There are 3 ways to turn a row about zero (a turn may also mirror it). The second row of each pair is the first, turned, with some noise. The first 27 pairs use one turn. New pairs use 3 turns, one after the other, and a turn may come again.
In the rows, zero is written as 128.
Known pairs, each followed by its turns in order:
[129 128 100 173 132  99 119 123]
[147 143 116  90 157 131 142 100] => J639

[144 148  90 116 138 107 114  89]
[116 135 128 111 140 129 102 183] => J132

[ 83 159 101 124 161 114 126 125]
[118 152 128 161 162 119 146 168] => J132

[ 91 112 124 147 135  96 126  77]
[115 110 119  97 160 177 154 124] => J639

[177  83 162  95 143 117  85 172]
[142 172 209 148 104 135 105 125] => J639

[157 120 134 164 179 103 133  91]
[171 157 104 129 168 134 144 171] => J835

[150 156 160 164 126 145 106 104]
[130 114  99 144 123 122 104 181] => J835

[ 78  87 162 147 165 149 139 126]
[117 170 112 121  96 186 156 142] => J835

[163 116 158 115 114 151 152 143]
[130 100 104 122 105 144 117  91] => J132

[109 102 104  83 179 169 103 134]
[115 129 131  49 135 157 143 113] => J835

[139 107  81 169 156 163  99 102]
[134 167 111  75 165 125 109 163] => J639

[128 136 114 142 149 149  85 108]
[136 100 110  97 123 130 142 160] => J835

[ 91  99  93  79 104 102 179 164]
[130  52 135 143 129 136  67  89] => J639

[126 146 164 163  88  77 173 109]
[132 151 144 217 128 110 128 143] => J835

[150 133  85 151 155 117 107 173]
[170 121  87  99 120  95 137  99] => J835

[160 170 140 134 113 166 166 144]
[ 83 132  88 147  90 152 117 103] => J132

[128  95  89  96 102 167 139 172]
[120 109 144 135 139  89  58 135] => J639

[ 84 170 113 147 158  94 134 130]
[141 160 143 124  96  85 166 148] => J835

[122 121 151 133 178 105 169  86]
[146 191 144 134 157 145 145 164] => J835

[163 180 179 111 166 123 158 157]
[173 145 117 182  61 134 150 130] => J639

[154 147 106 176 175 177 125 174]
[144 191  75 138  78 124 145 126] => J132

[133  86 128 121 102 176 114 159]
[116 142 157 153 159  92  89 152] => J639

[153 169  93 149 102  97 116  96]
[ 83 151 151 102 122 123  89 165] => J132

[134  82 165 151  87 154 111 143]
[155 113 163 109  93 132 142  77] => J132

[156  81 127 105 106 148 170  83]
[125  51 118  95  99 138 134 142] => J132

[150 126 117  98 151  93 174  84]
[163  76 133  98  94 159 142 145] => J639

[ 98 144 108  97 131 105  81 117]
[143 144 162 149 166 134 109 164] => J132

New pairs. What belongs after each?
[132 147  95 177  88 114 114 171]
[135  58  99 123 145 150 145 153] => J132 J639 J639

[ 92 129  85  79 108 142 135 107]
[115  68 126 141 124 134 172 147] => J639 J835 J132

[156 128 124 113 161  79  89 135]
[159 152 115 112 124 147  85  83] => J835 J132 J639

[124 147  96 166 175 131 126 171]
[ 91 142  87 125 131 143 132  72] => J132 J132 J639

[128 132 157  92 117 108 117 128]
[141  91 113 155 125 114 137 112] => J835 J835 J639

[122 110 139 153  89 155 121 169]
[125  98 145 131 133 126 113  66] => J835 J132 J132

[123  84 145  80 141 146 138  79]
[131 202 158 156 118 121 135 116] => J132 J639 J639

[ 84 135 112 123  86 166 176  96]
[197 118 166 106 108 134 145  87] => J639 J132 J639

[178 176 112 159 133 111 100 157]
[128  83 135 107 151 190 102 130] => J835 J639 J132

[128 112 124 128 111 150 125 171]
[140 133 147 155 154 144 111 150] => J835 J835 J639

[116 159 106 176 136 170  97  79]
[139  78 157 112 150 149 162 191] => J835 J835 J835

[ 89  91 139  78 169 114 140  76]
[119 135 100 135 110 194  96 187] => J132 J835 J132

[106  86  92 151 167 149 109 157]
[182 114 166 141  93  91 129 115] => J835 J132 J132

[ 89 109 112  86  92 125  83 140]
[119 155 138 139  76 161  89 156] => J835 J835 J835

[146 164 141 171 121 157 137 169]
[109  81 108 109 127 141  91 163] => J639 J639 J132

[106 103 115 133  79  89 144 105]
[129  57 114 131 116 146 122 141] => J835 J132 J639

[129 117 153 109 138 154 152 174]
[159 123 137  91 151 105 100 113] => J639 J835 J639

[136 113 132  97 147 176 120 145]
[147 132 155 136  92 143 126  91] => J132 J639 J639

[146 113 120 140 121  86 142  76]
[139 147 132 137 136 194 142 140] => J639 J835 J132

[ 93 103 136 114 167 126  82 101]
[114 114 109  68 125  99  95 144] => J132 J132 J639

[165  77  84 132 159 126 145  82]
[161 149 133  85  75 149 101 170] => J639 J132 J132

[119 149  98 171 100 101  84 164]
[167  81  95  85 157 154 126 127] => J835 J639 J132

[108 101 158 137 101 156 119 112]
[168 102 117 102 118 132 120 160] => J639 J639 J835

[162 141 114 157 138 142 126 177]
[115 130 182 154 150 115  99 123] => J639 J639 J835

[144  95 144 155  99 128 169 159]
[163 133 124 153  88  94 144 157] => J639 J639 J639

[176  79 101 118 140 142 129  88]
[139 172 128 155  95 146  84  90] => J835 J639 J132

[102 102 165 139 132  89 104 168]
[147 116 157  90 164 142 161  94] => J835 J639 J835

[161 159 129 124 145  95 130 108]
[142 134 128  92 140  85 141 148] => J835 J132 J835

[178 133  88 135 174 135 156 138]
[ 86 109 144 167 132 102  82 115] => J835 J639 J835

[ 79 152 128 123 121 142 125 148]
[120 165 116 152 111 110 108 109] => J639 J132 J835

[141 110 105 143 144 138 131 157]
[114 106 116 142 103 105 147 122] => J639 J639 J639

